The rows are grouped in 4 different ways at once. Each group adds its own fixed numbers to the row, and there is some noise. The rows also spread widely along 12 directions, which tell nothing about the answers.
In the rows, zero is written as 128.
Some rows, each with its group in each grouping after it:
[ 80 128 142 139 143 121 142 149  64 129 175  72 164 124 132 131 120 102
  90 130 119 117 170 152 142  95 108  80 116 163 123 144  52 149] | j560 (1) X ruvum
[ 89 148 128 105 120 156 127 151 178 114 127 165 119 133 121 114 108 115
  81 149 137 100 100 146 146 164  95 134 145  70  93 121 190 140] | j840 (2) X mumot
[118 131 151 132  85 127 115 165 156  90 150 146 102 123 103 107 138 128
 134 109 149 167  70 134  95 125 106  98 124 105 112  86 145 116] | j840 (5) J mido
[119  97 114 154 132 126 111 170 146  94 108 197 135 163 121 147 158 130
 130 110 135 152  66 178  82 122 168 123 127 112 128 118 119 129] | j560 (4) V mumot
[104 118  99 125 153 106 121 174 177  89 114 166 165 127  84 149 105 112
 106 104 131  81  90 138 115 141 128 127  99 146 121 103 141 131] | j8 (5) Y mido
[113 120  94 108 136 105  96 131 133  93 119 155 137 185 108 105 169 114
 112 139 112  59 108 143  93 112 140 137 126  62 114 152 167 206] | j99 (1) S Namef
[136 136 126 149 102  68 137  93 124 120 153  98 146 113 122 115  65 108
 107 150 167 100 124 203 154  90 110  84 123 151 135  91 113 154] | j445 (2) J Namef
[104 140 118 131 103 116 116 128 166  96 195 119 113  95  71  99  95 104
 110 153 155  76  56 140 131 136  86 119 118 131 117  97 150 123] | j40 (3) S ruvum
[ 93 172 163 117 118 129 143 133 102  93 135 100 169 120 121 161 102 115
  76 169 125 134 185 124 145  73 126 109 100 118 132 122  53 143] | j8 (0) V mido
[127 134 145 128  84 100 102 188  92  82 146 105 157 184 108 133 176 110
  94 142 147 152  97 149 106  74 112  75 137 102 132 171  99 194] | j99 (4) Y ruvum
[159 115 123 149 103 120 130 134 133 171  92 110 128 140 127 153  95 121
 105 114 126 104 151 165  99 167 140 111  94 136 151 144 103 147] | j40 (0) S mido
[ 94 120 156 125 126 171 123 104  58 146 164  39 119 120 130  69 168  89
 103 124 103  72 177 118 116 138 108 104  89 126  88 175  86 198] | j445 (3) S ruvum
[ 93 155 172 123 145 153 148  86 105 106 104 149 135 117 111 157 120  91
 149 116 140 118 173 163  89 113 170 127  56 148 131  99  28 131] | j445 (1) V ruvum
[140 108  69 138 130  97 117 104 141 145  89 155 136 193 160 127 130 143
 100 146 124  97 123 186 133 137 165 129 141  69 130 133 162 178] | j8 (0) V ruvum
[ 95 131 125  85 124 168 122 154 125 178 141  81 127 168 160 120 143 138
  30 159  80 108 156 123 143 143 112 118 148  70 122 169 133 165] | j560 (3) S mumot
[155 129 138 116  95 109 126 148 126 156  84 145 133 195 142 162 121 110
  76 127 159 134 114 199 105 126 136  98 131  97 172 154  93 171] | j840 (2) Y ruvum
[132 148 133 118  91  75  93 165 103  94 127  73 184 126  84 145  87 110
  93 157 119  79 179  82 107  84 120  90 103 161 142 129  81 155] | j560 (5) X Namef
[146 101 126 125 107 150 123 107 151 205 112 100  75 144 191  92 115 165
 117 119 100 141 156 127 117 207 130 109 134  81 114 114 168 106] | j840 (1) J mido
[126 138 150  87  97 108 142 153 108 182 123  85 135 190 153 155 105 121
  39 136 146 140 142 193 146  84 112  76 137 125 182 148  79 174] | j840 (2) J Namef
[ 95  85 106 117 130 136 105  91 114 116 174  96 100 170 154  78 186 121
 113 156 114  75  97 133 121 124 133 115 148  82 117 144 138 182] | j8 (1) Y mumot
[ 73 129 129  79 169 143 139 154 144 164 132  82 147 134 119 131  98 125
  86 117  84  62 186  92 137 158 120 131  88 158 120 128 123 136] | j99 (1) J Namef
[151 153 149 109  80 142  91  96 123 114 126  94 129 116 117 130 109 119
  97 197 101  75 176  74  95 137 141 129 112  61 126 130  98 136] | j560 (5) S mumot
[ 89 116 137 158 178 142 184 163 118 142 174 133 156 117 146 157  95 131
 101 105 131 179 115 217 160 108 136  91 127 166 134  86  68  82] | j840 (4) J mumot
[ 53 118 129 128 166 176 126 115 115  73 154 121 125 107 119  66 161  91
 127 133 117  57 125 127 141 136 117 136 108 108  58 134 146 178] | j8 (2) V mumot
[137 125 205 155  93 149 130 126 104 122 132 120 111  75  97 128 120  80
 146  89 143 131 142 141  71 159 113 103  57 159 126 125  54 129] | j445 (1) J mido
[159 110 114 129 108 135  98 140 148 177 105 116 124 145 138 104 111 124
  92 131 102  70 150 128 113 198 122 125 124  95 112 151 170 162] | j560 (3) J mumot
[170 132 194 171  70 150 135 121 125 113 112 133 120  65 104 154  92  89
 128 117 143 157 140 143  85 165 120 106  74 122 143 109  42  91] | j8 (5) S mido
[ 93 113 110 113 130 146 127 122 127 153 121  55 122 137 167  93 133 141
  99 119  99 110 173 114 152 158 116  91 121 125  91 128 137 143] | j8 (5) Y mido
[ 92  76 128 124 135 139 145  90 136 142 194  92  96 111 137 108 109 130
 118 141 135  98  91 124 128 139 136 117 120 147 152  84  91 103] | j8 (2) J ruvum
[164 150 103 151 138  90 131  93 126 123 102 162 169 141 129 141  64 109
  97 170 142  66 153 201 131 124 150 126 129  69 130 116 124 156] | j840 (2) S ruvum
[ 80 112 145 102 138 192 124 117 103 134 133  87 112 134 131  91 169 111
 101 126  88  83 165  84 106 157 131 134  98  96  97 154 103 160] | j8 (3) S ruvum
[135 103 109 139  97  87  93 149 171 108  88 120 130 130  88 118  89 124
 161 118 146  88 116  94  78 164 139 109 105 169 124  92 148 120] | j560 (2) Y ruvum
[104  95 113 143 120  98 132 156 105 115 183 119 122 184 148 113 166 152
 104 126 139 170  72 177 119  64 134  84 161 105 142 112 127 163] | j840 (0) J mido
[109 109 177  92  80 187 109 159 135 121 111 143  77 178 150 112 199 145
 114 129 107 174 107  81  66 152 143 132 138  32 119 149 140 154] | j99 (2) J ruvum
[126 142 139 126  60  78 121 178 151 117 135 134 132 161 123 161 102 147
  98 143 159 214  96 184 131  82 115  61 159 129 161  85 116 108] | j560 (1) J mumot
[ 88 145 150 128 140 148 128 144 112 114 138 124 136 118 107 123 134  81
  83 126 130  86 130 154 121 117  98 131  96 110 105 164  98 179] | j560 (0) V Namef
[131 149 165 102  91 152 121  91 101 137 135  93 123 144 175 133 138 150
  80 172  97 149 177 113 113 105 155 110 128  46 123 123  90 143] | j445 (5) J mido
[130 170 166 119 102 150 114  78 119  84 155 105 148  90 109 121  97 118
 106 214  97  78 185  70 106 118 145 144 108  67 110 103  98 125] | j445 (3) S mumot
[ 22 180 136  56 147 172 127 161 168 100 154 100 137 118  64 113 120  88
  70 133 123  52 138 104 147 125  78 135  93 137  84 125 140 161] | j560 (3) S mumot

New rows. What belongs after each?
[ 66  78  78 135 191 138 134 164 171 138 187 126 130 104 103 101 103 132
 108 108  97  66  73 114 125 172 119 143 118 164 104  93 164  94] | j560 (3) S ruvum
[107 204 139 122  98 119 125 100 137  90 116 122 140 130 121 117  95 117
 116 163 167 140 156 174 159  95 112  94 119  89  87  97 122 133] | j840 (4) V ruvum
[179  89 131 167  99 132 126 145 128 202  82 157 106 166 178 124 133 127
  92  86 125 162 114 224 101 175 132 105 137  88 145 155 125 152] | j560 (3) J Namef
[ 64 153 171 161 122 161 165 131 101  63 156 136 120  90 109 110 134  92
 151 112 164 177 105 195 131  94 110  87 111 133  86  97  73 121] | j40 (2) S ruvum
[ 92 149 151  96 121 146 123 167 147 111  95 139 129 143  96 119 116 110
 116 109 139 106 139 116 108 144 118 119 102 114 101 120 143 148] | j840 (2) J ruvum
[105 124 132 117 140 123 138 229 165 120 104 157 185 157 120 197 104 156
  68 125 101 180 116 134 119 126 152 111 133 140 141 113 120  88] | j445 (4) Y mumot
[ 82 147  96 114 136 104 119 143 118  92 124 119 156 182 117 116 139 143
 122 140 122 101 150 138 129  80 154 107 132 103  94 119 153 182] | j40 (0) J ruvum
[ 59 119 115 121 131 156 151 123 177 124 167 102  87  96 119 110 104 151
 147 118 129 152  87 127 137 151 128 104 115 157 106  48 131  53] | j40 (5) S ruvum
[ 83 135 140  82 109 174 116  95 115 111 102 107 109 180 165  90 175 135
 106 159 106 110 173 113 127 115 150 118 141  43  90 138 139 189] | j8 (2) J mumot
[167 122 104 179 142  84 126 142 105  85 125 170 200 156 167 147 100 150
 100 192 102 130 138 161 126 104 169 121 174  41 123 121 134 140] | j99 (2) Y ruvum
[147  82 126  92 116 101 119 153 137 144 111 116 161 189 125 203 100 142
  69 168 111  96 130  98  85 111 192 120 122 147 230 122  48 126] | j8 (2) Y mumot
[109 146 150 172 122  97 128 200  92  69 155  84 201  81  98 123  80  94
 101 151 130 118 160 130 154  98  86  72 127 166  92 129 102 139] | j560 (2) Y mumot
[110 149 163 142 126 161 125  99 123  79 151 125 127 100 133  95 126 130
 148 156 113 129 154  91  98 121 138 126 116  83  95  87 103 106] | j840 (3) Y mido
[126 108 173 152  88 133 129 192  87  94  91 106 157 138 141 151 133 141
 125 134 109 208 175 103 104 101 164  76 122 154 146 116  58 113] | j8 (2) V mumot
[154 100 159 153 101 135 120  66  62 152 166  82 110 140 162 117 139 124
 130 152 120 127 157 141  82 103 168  99 115 111 165 121  19 142] | j560 (3) J ruvum
[139  84 133 134  82  93 106 150  96 123 160 106 119 181 125 106 169 116
  93 122 143 134  75 169 104  78 121  82 139 128 171 145  96 190] | j8 (3) J Namef
[ 53 164 132  98 136 165 142 138 181 125 123 134 112 122 122 105 115 130
 108  99 132 135 132 153 145 144  98 118 113 119  72  85 160 124] | j560 (3) J mido
[114  96 125 144 142 136 130 103 133 133 169  76 119  90  95 108  91 112
 150 131 127  63 132 111 106 158 139 114  83 188 130  90  89  98] | j840 (4) S mumot
[101 138 138  87 147 150 136 112 117 156 189  72 147 136 126 130 107 113
  61 172  99  46 166 113 148 128 123 131 109 122 146 133  87 166] | j99 (3) J mumot
[126 130 122 188 119 127 115 114 115  70 157 145 130 108 129  92 138 120
 152 153 141 129  93 183 129 116 136 102 132  99  81 111 134 134] | j40 (4) V mumot
[156 121 109 132  99 104 115 141 147 155  29 123 141 158 127 138 103 133
 131  92 115 125 178 158  90 159 161 100  93 140 125 118 138 145] | j445 (5) S Namef
[ 90 150 148 119 100 160 116 119 174  96 135 103  91  79  89  72 122 108
 164 104 136  98 130  93 113 184  89 118  80 127  61  81 169 128] | j99 (5) J mido
[138 106  91 162 138 104 139 170 166 113  93 190 149 148 120 152 116 136
 130  86 131 151  89 204 100 150 154 114 118 124 130  90 143 123] | j99 (5) S mido
[123  87 148 128 106 139 135 109 135 160 109  91  97 115 133 126 102 115
 127 112 135 116 135 127 107 160 141 111  84 180 165 108  68 113] | j8 (2) V Namef
[129 129 138 185 115 132 127 118 107  97 167 134 126  89 140 100 115 126
 135 158 116 141 117 153 126 139 122 106 141  73  88 115 128 104] | j40 (1) S ruvum
[118 137 132  93 106 112 136 145 140 135 118  93 147 158 121 165  77 147
  88 170 125 128 161 117 123 100 155  99 129 142 176  88  85 108] | j840 (2) S mumot
[118 137 159 157  92 163 115 129 125 115 154 125  91  94 146  68 138 124
 132 137 116 144 119 128 126 178  92 109 137  52  58 132 175 121] | j40 (1) J ruvum
[ 90 129  93  88 133 133 118 172 204 149 106 160 122 162  96 141 110 133
  78 109 127  97  84 143 113 168 119 140 120 117 127 113 174 127] | j560 (3) S ruvum
[108 143 133 105 145 134 135 197 160 115 144 167 168 140  76 167  97 103
  55 139 121  93  97 146 119 126 117 137 115 121 149 125 120 132] | j840 (3) S mumot
[ 91 151 116 123 139  98 136 145 135  72 199 148 169 142  96 144 102 126
  93 171 141 111  82 176 148  49 137 107 142 131 141  81 108 137] | j40 (3) J mumot
[176 109  96 190  94  91 127 122 140 124  84 148 141 150 137 117 106 137
 169 119 140 157 138 207 109 147 160  89 129 128 129  85 140 134] | j99 (3) S mumot
[ 64  83 166  94 140 207 144 199 123 150 159  91 105 143 116 131 180 123
  97  94  83 142 119  82  85 162 131 126  95 158 145 144  79 128] | j99 (3) S mumot
[130 142 147 141  88 100 118 239 116 104  87 111 190 140 124 130 101 138
  80 128 108 173 172 126 145 122 105  72 146 124  86 141 176 155] | j445 (2) J mumot
[ 72 135 152 151 139 180 167 112 116 111 159 120 115  98 154 109 139 119
 100 131 120 162 135 165 149 130 106 117 124  77  85 120 106 125] | j8 (0) S mido
[ 75 145 155 125 149 174 150 130 125 126 149 112 130  99 143 101 130  89
  69 119 130  95 128 173 155 157  75 120 113  94  69 158 135 172] | j445 (2) Y mido
[135 138 128  97  84 133  81 127 144 122  71 113 124 169 132 101 132 135
 113 157 108  80 177  88  95 154 144 121 130  62  94 141 173 181] | j560 (2) J mumot
[161  98 116 150 125  67  88 158  76  71 138 133 183 171  96 119 132 121
 130 156 121  68 129 103  71  74 175 108 129 108 142 133 111 188] | j840 (2) J ruvum
[111 150 129 101  71 131  98 139 152  98  66 114 120 155 112  96 129 121
 113 140 133 111 154 103 117 151 113 109 123  73  85 135 179 167] | j8 (2) S ruvum
[118 138 117 123 115 118 115 196 188  87 136 174 158 138  96 158  98 145
  97 157 115 129  80 114 113 133 136 128 144 111 133  93 160  93] | j40 (3) Y mumot
[120 137 141 147 113 153 136  88 111 160 123  40 128 106 182  95 102 138
 118 156 106 133 211 135 162 164 125  84 122 122  76 121 116 119] | j445 (4) Y mumot
[ 98 146 116 144 174 110 138 172 126  87 154 136 207 100  87 154  78  91
  66 149 126  69 134 167 171 110 113 119 102 155 108 130 103 139] | j8 (4) V mumot
[ 69 123 115 104 174 174 127 101 191 139 146 134 106  89 103  94  99 119
 128 107 105  36 132  97 111 196 122 165  80 132  80  84 159 113] | j560 (3) J mido
[ 68 149 165  96 130 189 129  95 159  81 131 153  89 115  96  90 140  97
 156 127 145  83 122 114  96 145 130 147  96  89  84  90 135 140] | j840 (2) J mumot
[ 89 135 156 123 105 132 139 227 106 104 105 105 184 144 130 154 111 125
  63 134 108 175 174 120 152 108 110  79 141 140 118 144 108 140] | j8 (2) X mumot
[187 112 155 145  84 116 112 149 135 140  79 145 148 142 122 164 101 111
  94 134 118 123 141 129  78 153 147 123 106 112 179 142  78 128] | j8 (3) Y Namef
[146 112 106 132  78  67  97 172 120 104 143 103 158 168  95 126 121 121
  84 152 138 112  98 136 117  92 119  85 137 130 158 135 125 167] | j8 (3) S ruvum
[ 97 152 117 110 149  96 129 147 126  90  80 122 194 141 104 151  81 115
  99 145 118  76 189 126 138  86 151 116  97 155 126 111  98 155] | j8 (2) V Namef
[118 116 144  88 106 169 111 145 113 170 123  92 106 181 166 119 172 115
  40 137 112  82 119 139 116 155 106 116 133  62 129 214 123 210] | j40 (2) Y mido
[ 79 119  90  83 145 120 123 129 179 117 107 146 134 184 141 136 124 164
 103 151 118 108 109 119 116 123 167 135 143  95 124  91 167 132] | j445 (2) Y ruvum
[102 141 173 132 132 189 150 113 112 159 147 110  97 115 147 104 143  77
  75 122 130  97 128 170 131 164  78 132 108  69 102 181 104 171] | j840 (0) Y Namef
[ 56  79 111 140 174 144 140 137 113 104 214 106 109 133 112  77 166 114
 145 106 133 104  63 156 123  97 132 106 116 191 125  89 101 142] | j840 (3) V mumot
[148 114 140 152  92 106 117 177 150 112  51 128 155 115 121 127  72 144
 144 114 109 150 181  89 105 161 145 102 112 141 111  91 149  98] | j8 (2) J Namef
[ 87 124  99 159 163 124 139 120 107 112 181  98 136 111 144  63 121 131
 137 122 117 108 130 159 164 125 114  92 141 114  58  93 166 134] | j840 (5) J ruvum
[101 136 150 171 157 152 164 142 106 126 131 144 142 109 153 112 111 119
 140 103 117 170 167 197 146 137 128  92 125 122  85  97 112 109] | j840 (1) J mumot
[110  92 145 155 133 178 128 100  88 135 148  92 104 120 148  80 156 112
 149 132 102  88 164 100  96 168 139 128 110 106  97 140 111 155] | j840 (0) X mumot
[ 84 117 157 135 135 137 148 168 145  83 161 151 134  97  67 145 101  93
 138 104 156 105  77 156 105 121 129 114  88 193 136  86  85 116] | j40 (2) J mumot
[135 145 116 105 107 131  82 103 178 105 113 147 109 143  94  83 132 102
 123 141 140  30 106 113  89 171 111 148 104  71  96 129 187 179] | j840 (3) Y mido
[105 142 161 173 114 132 162 173  91 104 124 136 160 127 122 151 126  99
 125 104 144 188 151 188 125 113 115  87 111 139 116 132  72 148] | j99 (0) X ruvum
[168 152 134 194  84 109 104 120 124  69 139 170 137 103 133 100 117 126
 131 167 136 141 101 173 119 120 124 111 140  57  93 112 149 139] | j40 (3) V mido
[ 55 133 135 132 162 177 143 132 102 120 140 106 143 126 158 115 141 134
 110 126 100 142 172 127 134 127 135 111 125 105  71 129  98 121] | j560 (4) X ruvum
[147 142 167 149  82 131 136 180  95 119 108 122 151 144 149 143 131 117
  72 134 127 182 147 177 122 118 105  86 138  75 126 165 101 170] | j99 (2) S mido
[ 84 156 185 130 118 170 127 173 115  95 121 135 136 102 104 126 139  93
 106 110 121 150 142 126 102 115 105 118  91 127 104 136  78 133] | j560 (3) V Namef
[ 98 107 143 123 121 128 145 119 125 112 152 143 106 153 119 146 139 120
 131 103 166 139  73 196  92  86 155 100 105 157 168  93  56 143] | j40 (2) J mido
[113 139 127 175 130 146 148 119 115 131 186 117 131 105 161  89 120 104
  88 149 135 122 101 225 181 141  85  92 155  93  85 137 138 150] | j40 (3) Y mumot
[127  88 106 195 132  99 128 123  73 124 199  82 144 128 169  81 138 131
 121 145 123 142 105 179 139  97 122  72 163 125 114 122 103 143] | j560 (3) Y ruvum
[ 20 136 102 101 197 147 140 148 164  97 172 125 143 109  98  85 116 124
 115 107 107  70 117 123 149 115 105 136 112 152  67  82 164 130] | j560 (3) J Namef
[ 91 144 130 152 143  96 135 157 133  46 160 134 189  96  89 140  79 138
 133 153 126 139 138 107 138  78 145 104 119 142  99  60 105  81] | j8 (4) J ruvum
[123 108 108 119 118 112 124 102 131 132 165 109 117 162 131 107 138 129
 103 152 126  94  98 157 114 105 135 119 132 105 156 116 113 161] | j99 (3) S Namef
[ 49  81 134 153 174 151 152 147 128  88 209 145 127  89  88 123 130 108
 153  98 131 120  65 124  89 118 137 128  97 198 133  69  60  84] | j560 (3) X ruvum
[ 54 148 149 145 139 190 150  77 112  95 139 114  96 103 153  55 166 105
 147 111 127 126 160 162 149 140 101 117 109  66  28 119 146 171] | j8 (0) J mido
[181 106 137 177  83 104 125 175  82 166 102  97 145 161 172 115 121 143
  89 127 105 190 160 177 118 124 126  69 155 102 143 152 113 142] | j840 (3) S Namef
[163 140 147 232 139 122 147 125  84 114 136 153 174  61 151 122  71 107
 129 141 121 155 163 198 140 143 125 105 120 112  93 108  81  99] | j560 (3) V ruvum
[ 85 117 133 144 138 165 146 168 118 156 143  59 128  86 148  84 121 126
  95  92  90 135 161 129 154 182  84  91 107 143  59 134 153 126] | j445 (5) S mido
[ 95 107 110  94 147 133 125 234 145 147 114 119 177 167 113 159 115 144
  37 124  73 114 138  83 124 146 131 127 127 128 139 150 141 129] | j8 (3) S ruvum
[128 156 102 106 131  81 123 149 125 115  60 133 204 178 118 170  80 137
  79 157 112  90 195 146 123  96 171 114 119 112 130 124 122 168] | j445 (2) S ruvum
[159 104 147 189 145 123 136 150 118 118 151 160 156  81  83 125  92  79
 143  99 130  78 115 156  91 177 126 131  78 154 123 119  95 136] | j99 (3) J ruvum
[ 97 188 158 128  89 128 118  96 130  54 158 131 119 123  96  87 136  91
 141 158 176 127 107 159 125  83  95 100 125  84  90  95 120 156] | j840 (3) Y ruvum
[100 108 103 128 115 117 119 185 140 156 170 104 120 149 134 105 133 118
  54 127 125 120  76 186 158 146  68  89 158 110 113 158 174 158] | j560 (1) S mumot
[165 102  91 185 138  57 123 157 124 113 146 133 183 130 101 122  68 128
 143 129 134  96 126 173 124 113 151  89 127 182 141  75 132 128] | j840 (3) J mumot
[115  69  92 109 140  96 115 177 160 129 143 128 148 155 105 142 106 134
  63 141 107  63  76 110 110 132 137 135 131 133 169 130 141 138] | j8 (2) S Namef
[110 142 165 161 112 142 126 120 119  80 131 112 142  91 136 106 121 132
 143 148 115 161 154 112 113 118 131 107 117 101  78 101 110  98] | j445 (4) Y Namef
[117 109 108 147 113  71 118 165  88  95 170  82 164 175 131 116 144 151
 126 140 130 159 120 148 128  59 146  62 146 145 131 109 106 156] | j99 (4) J ruvum
[150 106 149 171 119 140 128 153 116 111 102 131 147 112  97 139 120 103
 152 121 105 104 167 111  72 170 154 130  81 131 126 133  96 142] | j99 (0) S mumot
[121  93 132 195 158 109 166 160  76 141 194  91 162 103 134 112  96 112
 128 102 131 146 131 203 151 108 122  66 122 208 135  95  71 119] | j840 (3) J mumot
[ 72 163 162 116 119 139 134 159 119  86 147  88 141 110  99 111 114 124
 132 123 135 151 160 104 126  88 113  88  92 178 110  83  86 117] | j840 (3) V mido
[ 82 102 159  99  86 151 121 174 130 151 157  60  89 133 109  98 151 104
 100  98 132 132 114 116 131 155  79  78 106 174 125 140 123 149] | j8 (1) J mumot
[ 97 134 161 148 110 133 158 157 140 105 177 111 139  75  88 153  75 107
  90 145 139 149 108 125 138 129  94 111 108 144 138  99  81  81] | j8 (0) S ruvum
[181 108 137 134 117 138  97 159 145 135 109 190 135 144  88 143 123  93
  85 131 115  55  90 123  53 188 140 165 102  61 149 166 130 156] | j840 (3) S ruvum
[121 141 160 152 111 161 129 118 111 107 160 117 111  78 103 107 132  77
 112 118 140  90 106 166 112 152  91 112  87 107  97 145  95 152] | j40 (5) S mido
[187 126 123 163 108  83 106 126 140 106 128 138 167 119  98 138  85 105
 122 151 133  64 129 135  91 148 134 124 100 124 148 117 110 152] | j99 (3) Y mido
[ 87 167 106 119 148 113 150 104 159 111 164  95 159 101 105 123  56 129
 112 167 124  85 160 134 165 123 119 119 110 144 111  63 124 105] | j99 (3) S ruvum
[ 93 139 152 142 140 193 164 103 151 166 107 139 103 101 161 116 102 123
 132  97 121 157 168 186 138 185 130 118 106 119  90  88 108  95] | j560 (3) J mumot
[149 171 126 161  81  84 112 102 132 104 119 111 150 118 135 117  81 130
 123 151 158 144 159 189 145 103 113  75 132  99  92  94 127 137] | j560 (4) J mido
[ 63 153 105 161 177 109 157 143 128  53 204 129 183  86 101 131  82 135
 109 169 116 108 117 147 161  68 124 117 133 128  90  75 122 107] | j40 (0) S mido
[ 89 124 150 120 120 196 100 126 115 101 133 143  94 142 138  78 201 113
 122 135 105 112 118 112  88 144 132 141 122  56  78 154 135 174] | j560 (3) V mumot
[165 151 143 139  76 114 108  91 153  71 119 151 132 112  94 144  97 122
 156 181 134 113 134 114  80 126 164 129 108  79 141  72 101 108] | j99 (5) S mumot
[109 115 129 132 140 121 137 228 167 127 135 129 179 110 101 159  72 131
  66 122 100 136 116  96 139 164 105 115 123 163 131 114 134  80] | j8 (3) Y ruvum
[ 79 134 138  94 108 137 122 120 115 122 173  68 113 133 128 118 137 127
  80 158 117 122 124 115 124  83 115 102 128 109 136 116  83 133] | j560 (5) S Namef
[118 125 128 101 100 121 117 133 142 126 144 111 133 156 118 155 111 146
  95 155 120 109 124 107  96 110 153 115 116 141 174 104  85 127] | j40 (3) X mido
[110 107 100 146 105 130 127 127 147 145 110 124 100 169 160  90 158 125
 108 111 145 140  95 188 144 161 104 100 150  78  94 146 181 172] | j8 (0) Y ruvum
[121 141 139  98  98 102  95 163 122  89  96 141 140 189 112 147 149 144
 124 138 125 143 142 103  72  78 163 104 113 114 153 112 101 146] | j840 (1) V mido
[ 63 117 119  81 105 133 145 145 156 135 129 109 105 189 151 155 135 165
  93 141 138 194 103 162 128  80 150  88 156 131 167  80  97 111] | j560 (2) S mumot
[106 132 159 167 130 162 139 132 101  94 129 120 146  86 121 103 122  98
 137 125 115 129 166 139 132 139 125 111  95 142  91 116  89 130] | j8 (3) V mumot
[ 69 124 139 104 116 145 130  83 149 120 160  98  82 117 118  89 137 111
 140 108 152 106 115 144 129 134 106 104  96 143 109  89 117 137] | j8 (1) J mido
[136  90  96 159 140 119 122 134 144 143  87 178 127 176 154 120 147 126
 127  90 129 128  95 210  91 142 154 120 134 103 130 128 132 156] | j560 (3) Y Namef
[101 153 147 112 133 122 153 150 144 122 141 156 143 148 104 160 104 114
  96 105 159 145 108 198 120  89 125 103 105 150 156  85  76 131] | j840 (3) J mido
[106 108 106 147 156 157 114  88 143 109 167 144 114 108 124  94 134 109
 119 153 118  54  94 153 113 161 133 152 123  72  85 125 143 138] | j560 (4) S mumot
